The groups are shells around one centre, one inside the other: the same stretched ball of 6 dimensions in 9 sizes.
Known rows, each followed by its group:
[ 17  21   0 -19  23   4  -2   0  17 -10  -6   7  45   4  -3   1  -8  37
 -16]
j_946
[ -4  14   6 -13   2 -30 -23  15   3  -7 -31  24  35  22 -28   2  11  -8
  -9]
j_866
[-28  11  46  21  -2   7  -9  18  12   2  -6  11 -20 -19  -4  14  -4  -1
  -5]
j_520
[-23  -3  33  20  -1  20 -14  25  -3 -18  -1 -18 -58 -31  -7  12   0 -20
  -8]
j_954
[  8  -8  -1  -8  10 -13 -18   2  -5 -13 -26   6  22   9 -19  -5  -2  12
  -9]
j_197
[ 20 -10  -4 -12   3 -19 -26   5 -14  -3 -32  15  33  18 -22  -6  10   4
 -10]
j_866
[ -9  30  15  10  11  34  -7  -6   7  -4  18   1 -16 -37  32   8 -13  12
  -1]
j_608
[ 14  32 -27 -18  32  21  -6 -26   7 -22  11  -2  27 -17  28  -8 -21  37
  -3]
j_386
[-15  10 -15 -13  10 -19 -28  15  -8 -41 -23  -7 -10   6 -28  -4   5 -28
  -5]
j_946
[ 44  24 -40 -29  21  20 -20 -19 -14 -11   5   0  39  -7  25  -9   1  20
  -8]
j_432
[ 22   1 -11 -13  22  23  -8  -1  -3 -24   1 -20   2 -16   4  -3  -8  23
 -14]
j_520
[ 27  -3 -30 -16  19  15 -22 -11 -20 -25  -6 -15   4 -11   7 -11  -4  10
  -7]
j_866
[  5  19 -31 -14   5  -8 -39  -8 -24 -19 -14  10   7  -1   4  -9   8 -26
   4]
j_186
[ -4  42  -8 -25  19 -14 -12   9  18 -23 -11  14  40  13 -13   3   1   5
 -11]
j_520
[  7 -19  18  13  -6  23 -23  18 -23  -6  -6 -16 -42 -26  -3   5  10 -18
  -9]
j_954
[-12  -8  17  13  12  10 -10  -1   0 -15  -9  -7 -19 -19  -2   0 -16  16
  -3]
j_186
[ -5  11 -13 -17  19 -11 -16   9   3 -37 -18  -8   8   5 -22  -4  -4   0
 -10]
j_866
[ 19  13 -26  -8  17  21 -22 -24 -17 -12   4   0   8 -20  28 -10  -9  15
   2]
j_608
[ -4  25 -19 -20  10 -16 -28  10  -5 -30 -17   5  12   8 -16  -3   8 -22
  -5]
j_197
[  4  34 -25  -8  15  16 -25 -23 -11 -12   8   9   7 -21  33  -6  -8   2
   7]
j_608
[ -3  -2  35  11   7  21  -2  18   9  -5  -1  -9 -16 -21  -4  11  -5  16
 -15]
j_608
[ 13  26 -11  -9  23  29  -7 -15   4 -14  14  -5  11 -24  28  -1 -14  28
  -6]
j_197
[-16  18 -14  -5   5 -22 -33  -7 -10 -19 -22  19   9   5  -7  -7  -1 -18
   7]
j_608
[  8  -2 -21  -2  21  13 -18 -27 -13 -22  -5  -7  -1 -18  16 -13 -21  24
   3]
j_432
[ 17  11 -38 -24  16   0 -29  -3 -18 -34 -12 -10   8   0  -4 -10   5 -11
  -6]
j_197
[ 12   4  20  11   1  35 -13   4  -9   7   9  -3 -17 -31  21   8   1   7
  -8]
j_386
[ 10  37 -29 -19  13  -2 -28 -19  -8  -9  -4  20  34  -1  19  -7   0   1
   3]
j_520
[-18  14  36   2  -3 -22 -13  27  15   1 -25  25  20  13 -29  12   8  -5
 -12]
j_432
[ 17  40 -34 -23  11  -2 -31 -17 -12  -7  -4  23  40   2  19  -7   6  -5
   2]
j_954
[  2  27 -29 -16   6   0 -36   0 -19 -25  -6   1  -4  -7   5  -4  10 -32
   1]
j_520
[  9  11  -9   7  14  26 -18 -32 -12   0   7   7   2 -29  38  -7 -19  26
   7]
j_386
[ 28  42 -19 -28  26  29  -5  -2  10 -15  17  -5  32 -14  22   3  -1  24
 -16]
j_432
[-27 -10  36  25   6  14  -8   9   4 -14  -7 -10 -42 -28  -5   6 -16   6
  -3]
j_946
[ 17   6  27 -12   6   9  -4  37  11  -5  -9  -5  14   1 -23  14  15   7
 -29]
j_432
[-13  14  37   5  10   0   1  15  23  -1 -10  12  16  -4 -11  11  -8  24
 -13]
j_866
[ -1  -3  29  10  -1  16 -13  21  -3  -3  -6  -5 -20 -18  -6  10   5  -3
 -12]
j_608
[  0  18  30   5  12  33   3  15  16  -5  12  -9 -10 -28  10  14  -6  21
 -17]
j_866
[-27   4  20  28  -5  16 -26  -7 -15  -2  -1   6 -45 -35  19   3  -9 -17
  12]
j_432
[  2  -6  32   7   6  20  -4  23   5  -8  -4 -13 -18 -18  -9  11   0  11
 -18]
j_186
[-35  20  28  15   6  -4 -12   4  14  -8  -9  16  -9 -13  -2   7 -13   2
   2]
j_186
[ 18   2 -32 -25  15   0 -27  12 -18 -41 -15 -22  -3   1 -18  -7  10 -17
 -13]
j_386
[  2  -9  11  -4 -10 -25 -32  24 -16  -5 -36  15   8  17 -35   2  21 -26
 -10]
j_946
[  4  -3  25   6   6   9  -8   7   4   1 -10   5   6 -10  -4   5  -5  20
 -11]
j_197
[-15  28  25  13  17  37   2  -3  17  -8  20  -5 -19 -40  28  10 -20  25
  -5]
j_186
[ 27  25 -30 -32  11 -14 -28   0 -10 -12 -18  17  51  19  -7  -6  14  -3
  -9]
j_520
[  3  23  12   4   4  32 -15   8  -4  -4  13  -5 -20 -31  21  10   4  -6
  -7]
j_946
[ 11  -6 -28 -25  20 -17 -23   6 -10 -42 -28 -14  13  14 -31 -11   1  -2
 -12]
j_954
[ 18   1  13 -18   8 -17 -11  20   8  -3 -28  14  46  23 -31   4  10  17
 -21]
j_946
[  5   9 -36  -6  12   7 -35 -24 -28 -24  -6  -2 -10 -17  18 -14  -7 -11
  10]
j_186
[  8  -1 -10 -20   3 -28 -29  20 -11 -21 -35   7  22  24 -37  -3  17 -19
 -13]
j_197
[ 24   2  18 -21   7  -4  -7  39   9  -9 -20  -3  30  16 -36  11  20   6
 -32]
j_954
[ 34  -1   6  -3  12  40  -7  -2  -8   3  10 -10   3 -26  22   3  -2  29
 -15]
j_954
[ 32 -14 -41 -20  13   1 -33 -10 -33 -28 -19 -13   6   0  -5 -16   4  -4
  -5]
j_386
[ 24 -17  -5   2  11  29 -17  -9 -20  -9  -2 -16 -14 -25  14  -6  -7  17
  -7]
j_386

New rows, each followed by its group:
[ -2  27   6   6  17  39  -6 -10   5 -10  21  -7 -16 -39  34   5 -15  18
  -3]
j_197
[  0  13 -16 -25  19 -19 -17  16   5 -39 -23  -7  19  15 -32  -3   3  -4
 -15]
j_946
[-10  26 -16   0  10  16 -26 -10 -13 -23   5  -3 -22 -26  21  -3  -6 -16
   6]
j_197
[-19   4   1  11   2   3 -29  -3 -16 -19 -10   0 -31 -20   3  -3  -5 -20
   7]
j_197
[  1  -4   2  -6  17  -1 -10   6   3 -25 -16  -8   5  -2 -17  -2  -9  16
 -11]
j_186
[-24   5   0  -2  -5 -44 -37   7 -11 -14 -41  28  13  22 -32  -5   7 -29
   5]
j_954
[ 31   6 -21 -16   4  21 -29   7 -27 -14  -1 -12  -6 -14   7  -2  17 -17
 -11]
j_432
[ -3   0  14 -12  -1 -38 -22  27   3  -9 -41  21  34  31 -46   3  15 -10
 -15]
j_946
[  6  31   7 -13  18  18  -3  13  16 -16   7  -5  13 -12   3   9  -2  15
 -17]
j_608
[-20  11 -17   3   3 -11 -37 -10 -21 -24 -17   7 -18  -9   1  -9  -4 -27
  12]
j_866
[-15  52 -12  -6  21   9 -14 -23  12 -13  10  19  20 -17  31  -2 -18  15
   8]
j_946
[-18 -17  30  26  -3  17 -18  10 -12  -9  -7 -11 -51 -30  -1   5  -6  -8
  -2]
j_946
[ -1  28  18   1  15  28  -1   2  15  -5  13   0   2 -25  19  10 -10  23
 -10]
j_197
[ 17  42 -12 -32  25   1  -4   8  21 -18  -1   7  53   9  -4   4   1  24
 -19]
j_432
[-10  35  18   4  20  34   3  -2  20 -10  20  -4  -7 -34  26  10 -17  25
  -7]
j_186
[ -6   1  33   3   6   1  -5  24  13  -8 -14   0   2  -3 -22  10   0  11
 -17]
j_197
[-18  13  -3   9   8  16 -24  -6 -12 -23   2  -8 -36 -29  14  -1  -9 -14
   6]
j_197
[ 21 -13   8  -8  -1 -13 -23  14 -13   2 -30  12  26  14 -24  -1  14   2
 -14]
j_520
[  7   3 -10   7  12  26 -20 -23 -17  -9   4  -3 -14 -30  29  -7 -15  14
   5]
j_186
[ 41 -12 -26 -28   6  -5 -31  16 -27 -20 -25 -11  19  14 -24  -7  22 -13
 -19]
j_386
[-26   6  -8   6  10  -4 -26  -5 -10 -33 -12  -6 -31 -16  -4  -6 -12 -17
   7]
j_520
[ 29  15 -34 -17  13  27 -27  -9 -24 -20   7 -13  -3 -20  22  -7   5  -6
  -5]
j_520
[ 24   2  13  -2   4  16 -12   2  -5  11  -5   9  20  -9   8   4   4  20
 -12]
j_386
[-12  38 -30 -17  22 -10 -23 -18   2 -30  -7  11  22  -1   7  -9 -13   3
   6]
j_866
[ 22  37 -32 -21  14  19 -26 -11 -14 -13   9   3  17 -14  26  -4   6  -5
  -2]
j_946
[-23  24 -14  -6  14  -5 -24   1  -2 -37  -8  -4 -16 -10  -5  -3  -6 -19
   2]
j_866
[  5   9  -4   5  15  39 -13  -9 -10 -18  15 -20 -32 -40  28   0 -12   9
  -3]
j_186
[-19  59 -24  -7  20  21 -20 -18   3 -27  20   3  -9 -31  37  -1 -13  -9
   9]
j_954
[ -6  41  15  -5  20  25   2   4  24 -11  16   1  10 -22  17  11 -11  24
 -11]
j_866
[-26  31  21   0   6  -4 -12  20  15 -17  -7   9  -4  -6 -11  11   1 -11
  -7]
j_866
[ 20  21 -29 -20  13  -9 -28 -18 -13  -7 -14  21  43   8   8 -11   1   8
   0]
j_520
[-30  46  17   0  15   0  -6   2  26 -14   2  17  11 -11   6   9 -13   9
  -1]
j_946
[-14  12  30  22   1  26 -12  -3   0   7   7   8 -22 -34  24   9 -10   8
   1]
j_520
[ -5  47  -6 -13  19   2 -11 -11  16  -9   3  21  36  -5  16   1 -10  19
  -2]
j_520
[  8   9 -35 -13  19   4 -27 -21 -17 -29  -8  -4   4 -10  10 -14 -11   4
   4]
j_608
[  6  29  -6  -1  13  17 -17 -24  -2   4   6  18  20 -19  33  -3 -12  21
   4]
j_946
[  8  17 -29  -7  20   7 -23 -36 -11 -13  -3  11  21 -13  27 -14 -19  23
   9]
j_386
[ -6 -13 -14   6   5 -15 -34 -19 -25 -15 -27  11  -3  -2  -4 -15 -10  -4
  10]
j_432
[  1  10 -31 -17   4 -30 -42  -4 -23 -23 -32  16  19  17 -18 -12  10 -27
   4]
j_866
[-33  25   2  10  14   3 -17 -13   5 -23  -1   6 -18 -22  12  -2 -20   0
   9]
j_186
[-12  34   2 -17  16 -12 -11  14  18 -24 -12   8  24   8 -17   5   0   1
 -11]
j_186
[  7  19 -34 -15   8   0 -37  -8 -24 -25  -9   0  -2  -7   7  -9   6 -25
   3]
j_608
[ -3  38   1  -3  28  31   3 -18  20 -13  20   1  13 -29  33   2 -26  41
  -4]
j_946
[ -7  20  10  13   8  31 -15 -12  -4  -2  13   2 -20 -37  33   4 -12   7
   3]
j_608
[  2  38 -14  -5  22  35 -11 -18   2 -17  22  -6  -6 -35  39   0 -15  14
   1]
j_608
[-12  -5  24   8  -7 -16 -24  18  -6  -2 -28  15  -1   5 -23   4   8 -14
  -6]
j_186
[-16  19   5   9  24  32  -2 -14  10 -25  16 -14 -25 -39  25   1 -28  25
   0]
j_946
[ 17  21  -9 -16   3   2 -26  11 -11  -6  -9   9  18   1  -2   2  17 -14
 -10]
j_520
[ -4   1   0   3   2 -15 -28 -12 -12  -1 -24  23  16   3  -3  -7  -4   1
   5]
j_520
[ 10  20 -20  -3  14  22 -22 -24 -13  -9   7   4   3 -24  32  -7 -10  10
   5]
j_197
[-39  10  33  19   1  -4 -15  12   8 -14 -12   7 -28 -16 -10   8  -9 -10
   1]
j_866
[ 15  12 -33 -36  17 -35 -27   5  -5 -30 -35  10  51  33 -34 -11   9  -3
 -11]
j_946
[-18  14   7   2  17  -5 -10  -6  11 -18 -11   8   8  -6  -3  -1 -17  18
  -1]
j_608
[ -1  11  16  -6   1   1 -17  29   0 -13 -12  -1  -5  -3 -18  10  14 -17
 -15]
j_186
